All rows are made from the same 15 directions, up to rounding. Whole rows:
(in the rows, 128 means zero)
[[174 151 105 127  43 101  79 160 161 134 142 105 166 163 132 108 157 103
  114 153 110]
 [ 82 165 162 123 113  94 160 124  75 178  63  81 120 112 161 122 129  74
  155 171 128]
 [103 110 119 150 124  79  56 180 151 123 109  93 164 100 124 112 116 189
  121 143  87]
 [192 141 120 149  98 175 106 125 105 179 176 209 148 102 104  61 142 100
   49  92 206]
 [117  80 114 133 125 155 155 161 129 111 141 191 102 157 163  99  79 159
   83 114 112]
 [176 107 119 101 209 137 129  89 142 112 118 115  92 118 124 123 136 158
  156  92 143]
 [141 151 104 153 174 178 127 156 147 108 159 159 130  92 124 171 100  62
  170 124 124]
 [120 139 152 117 166 156 125 138 110 144 136 147 123  82 113 127 127  91
  162 114 100]
 [ 85 116 108 217 199 116 127 127  93 125 111  92 130 140 126 204 177 132
  191 104 178]
 [111 173 131 123 140 155 128 136 126 104 113 100 131 122 138 184 138 110
  124 154 132]
 [151 124 109 181 150  85 102  96 174 129 164 154 139 199  71 116 119 139
  110 100 126]
 [133 108 152 139 156  76 135  85 157 119 125 108 100 129 140 116  94 106
  121 153 122]
 [165 150  89  80 100  93 109 115 137 164  99 105 150 168 102  92 167 116
  160 110  93]
 [145 125 132 111 108  92 143 102 131 171 121 106 152 131  87 106 122 164
  149 106 119]
 [ 90 109  91 126  86 135 150 109 142  95 173 160 143 159 118 189 131 118
  128 121 146]
 [ 91 162 171 109 158 113 118 135 129 139 118 111 115 130 120 147  98 121
  159 139  86]
 [113  55  77  88  88  93 155 126 139 133 126 129 135 163 148 128 113 173
  133  98  97]]

The start of a row, then its end:
[ 75 102 113 107 158  81  80 151 151  97  78  83 145  94 121 123 120 193
 138] : [145  49]
[119  98  88 161 133 121  90 116 146 119 164 159 165  86 100 140 132 120
  84] : [111 152]
[125 151 141 109 160 146 124 163 134 126 123  98 122 117 145 173 115 106
 174] : [130  83]
[ 35 152 124 135 147 140 186  92 112 101 105 186 109 209  99 148 100 140
  81] : [134 107]
[102 150 142 120 181 110 103 117  96 152 104 160  63 199 159 101 133 107
 143] : [113 159]
[114 112 143  98 140 124 119 106 136  89 118  97 132  54 108 131 155 137
 177] : [147 103]
[ 72  94  67 127 101 140 171 100 110  96 105 139 168 116  90 154 163 180
 123] : [116 134]
[115  80 121  93  84 104 180 118 131 156 127 151 131 112 135  91  54 168
 111] : [120 116]
[181 173 153 100 160 147 169  75 116 171 103 123 119 109  92  92 109 133
 110] : [114 158]
[ 50 166 133 167 129  61 135  62  77 170  75  85 148 142 101 157 178  86
 129] : [151 176]
[131 132 109 146 158  99 165  58 128 114  85  93 121 140 105 131 153 131
 146] : [139 159]
[ 97 137 108  92 135 127 151  82 106 111  87 128 102 147 145 134 149 125
 116] : [140 163]
[ 66  96 133 137  77 118 154 116 127 125 156 178 149  95 126 123  87  89
  53] : [154 106]
[209 146 143 138 157 171 151 130 141 131 150 133  98 123 146 124  92 134
 133] : [117 186]
[155 180 115 146 166 135 110 103 138 142 117 130 148 106  81 120 126 109
 112] : [127 152]
[122 106 125 136 135 128  79 163 139 126 149 154 143 100 115 106 118 157
 116] : [112 105]
[195 137 144 191 195 119 179 104 136 152 108  84 109 166 114 129 105 159
 156] : [107 157]
[ 94 131  98 160 144 147 129 122 129  73 111 134 147 137  92 147 177 135
 133] : [138 104]
[ 74 125 145 163 195 140 148  85  88 144 127 192 120 134  62 109 147 122
 130] : [ 86 121]
[138 109 151 201  99 100 161 108 150 125 161 124 150 170  99 131 128 105
  94] : [140 101]
[157 159 179 114 113 118  63 115 122 161 181 132 123  85 115 116 151  87
 169] : [124 188]
[123 135 106 146  98 130 163 124  92 161 102 152 133 211 111  98 146 185
 105] : [ 98 160]
[176 127 146 127 168 150 149 123 123 142 135 120  87 143 177 139 124  74
 114] : [119 142]
[129 149 111  84  70 151 111 157 137 107 130 105 163 100 132 152 162 104
 137] : [153  90]
[149 106  79 163 188 141 141 151 167 107 141 176 108 135 131 122  52 129
 165] : [108 121]
[124 117 201 112  84 128 136 124  80 152 130 115 110 146 143  93 187 136
 115] : [129 124]
[169 116 115 149 167 148 149 136 146 115 134 137 119 100 129 117 120  62
 173] : [128  86]
[111 113 185 134 137 122 132 110 154  87 175 130  86 137 140 165  68 207
 133] : [138 192]
[120 141 164 107 161 160 142 115 143 117 173 163 101  87 124 159  65 107
 145] : [126 146]
[172 104  81  48 136 129 136 131 182  96 117 114 107 108 173 125  80 110
 144] : [139  81]
[104  91 169  99 139 108 111  83 113 118 138 159 108  98  86  65 170 136
 168] : [115  99]
[139 126 162 151 122 125 109 159 108 161 133 115 139 150 127 111 163 128
 110] : [112  94]
[115 162 165  84 114  90  98 142 126 155 112 111 112 147 124  96 121 126
 202] : [139  90]
[148  56 122 127  67  73 102 164 146 178 191 124 145 131 165 131  98 124
 147] : [ 96 123]
[101 115 114 175 163  93  92 157 131 140 114  98 145 139 138 157 125 140
 110] : [122 111]
[128 137  82 127 179 127 136 100 132 137  99 114 142  96 121 157 113 114
 102] : [118 149]
[ 38 104  75  78 128 137 173  76 110 128 141 180 133 126 120 201  93 135
 101] : [ 95 170]
[143 144 155 130 133 118 124 103 115 168 153 131 126 167 105 132 160  89
 133] : [100 127]
[116 120  84 117 129 133 141 148 128 149 129 131 130  98 177 174  68 105
 119] : [125 169]
[133  98 133 113 188  69 136 106 138 187 109  60 125 142 156 174  88 133
  86] : [ 95 101]
[121 140 117  94 123 118 129  93 127 119 100 185 115 121  73  27 126 147
 178] : [132 114]
[138 141 150 129 193 132 124 145 148 136 146 104  98 170 156 194  83 136
 127] : [106 123]
[137 118 142 173 146 175 187  85 132  82 165 181 112 117 108 129 151  17
 116] : [147 104]
[113 102 121 119 111 111 141  92 124 127 158 120 115 213 153 190 168 109
  83] : [104 146]
[141 127 109 131  76  76  81 128 136 164 141 119 149 129 134 109 119 147
 119] : [129 190]
[104  96  68 110 117 134 100 159 136 116 123 152 157 133 130 130 134 159
  80] : [106  92]
[ 62 123 158 160 155 131 173 138  85 128  84 109 111 132 153 151 120 143
 119] : [145 117]
[168 155 176 163 194 179 103 156 136  87 132 113  94 102 150 135 130 138
 115] : [148 147]
[114 193 203  87 100 124 162  78 122 149 143 125 110 182  81 140  99 187
 144] : [129 168]
[141 139 132 178 103 145 172 182 113 115  82  89 139 115 147 108 133 132
 184] : [170  99]
[144 106 109 107 120 101 111  94 142 121 121 109 132 132 118 117 134 208
 103] : [114 176]
[157 139 135 107 137 154 120 173 146 121 138 131  98 134 179 135  81 126
 130] : [136 127]
[122 138 104 102 102 100 121 112 149 168 171 130 162 157  97 181 118  90
 146] : [ 95 112]
[ 95 113 109 148 121 112 172 121 101 164 104 125 151 113 127 134 124  82
 126] : [127 104]
[110 127 113  82 158 102  96 121 145 136 108 107 135 106 135 140 119  99
  99] : [130  72]
[139 113 125 132 160 126 199  93 122 150 129  90 118 153 140 198 112 118
 147] : [100 146]
[149 124 145 154 197 151 156  97 130  78 108 146  77 166 119  94 163 104
 146] : [133  96]
[141 105 132 144 117 106  85 133 130 138 160 138 143 122  91 101 160 160
 183] : [ 98 137]
[133 167 121 127 176 108  59 116 144 135 129 102 131 144 116 166 144 134
 111] : [115 160]
[170 108 143 161 116 138 143 136 127 151 169  99 151 121 132 168 149 108
 118] : [106 137]
[114  98  76 121 134 117 116 120 118 158 130 185 139  90 110  88  99 139
 138] : [ 93 162]
[136 182 161 124  86 138  94 132 143 147 203 163 133 143 104 157 100 115
 150] : [124 191]
[146 173  85  79 115 122  86 121 118 137  88 126 115 202 137 104 174 157
 120] : [117 169]
[135  64 133 130 168 137 139 154 114 121 124 148  90 112 163  90 132 116
 172] : [107  82]
[107 103 146 167  74 111 147 127 116 119 153 126 134 146 133 138 154 114
 156] : [143 142]
[140 174 171 131 122 167 139 130 127 110 130 152 121 165  87  96 143 150
 114] : [137 101]
[147 136 127 174  94 136 140 177 117 132 125 142 125 139 127  86 113 167
 219] : [135 160]
[150  41 142 148 115 106 118 126 150  83 160 144 103 173 132  79 161 189
 127] : [110  99]
[ 99 135 168  63 151 161 153 130 102 117 104 120  90  86 164 137 120 111
 148] : [145 100]
[ 64 140 109 151 157 110 121 143 137 115  97 162 126 107 125 112  57 126
 117] : [159 109]
[117 160 148 117 218 135  99 141  98 166  91 130  91 124 139 118 101 160
 141] : [100 155]
[165 142  96 161 114 164 131 138 117 117 132 140 141 147 109 124 173 149
 157] : [111 179]
[144  98 126 123 132 144 108 149 140 132 172 140 147  50 117 138 108 129
 165] : [105 130]
[147 121  98 115  86 115 128 165 151 136 109 121 148 136 143  97  80 182
  95] : [138 112]
[185 180 148 117 123 138 124  78 135 101 104 109 117 105  95  77 173 118
 154] : [166 168]
[152  96 123  83  82 144  98 145 150  97 163 167 122  99 144  81 143  98
 126] : [139  91]
[105 134  74 109 125 115 104 118 120 120  98 130 134 135 141 131 169  78
 126] : [137 124]
[126 155 208 137 109 148 132 169  97 169 156 143  99 168 163 124 117  92
 107] : [132 116]
[123 144 159 151 147 108 174  56 139 106 114 104 103 139 123 146  92 155
  83] : [162 195]
[108 158 103 123 149 137  93  92 142 116 159 173 134 160  89 160 139 114
  85] : [107 160]
[135  90 135 116 118  97 111 149 135 117 111  83 109 158 176 124 134 188
 118] : [132 120]
[110  82  77 121 178 147 162 141  99 166 106 132 138 131 151 166 120 140
  82] : [ 67 108]
[123 120 145 140  97 119  78 133 125 139 195 168 134 113  96 122 139 149
 194] : [102 187]
[117 132  88  77 162 131 105 163 160 122 123 128 122 109 159 165  62 126
 144] : [122  98]
[ 61 142 125 103 100  68 117 116  84 174  63 112 124 143 153  96 125 137
 106] : [150 149]
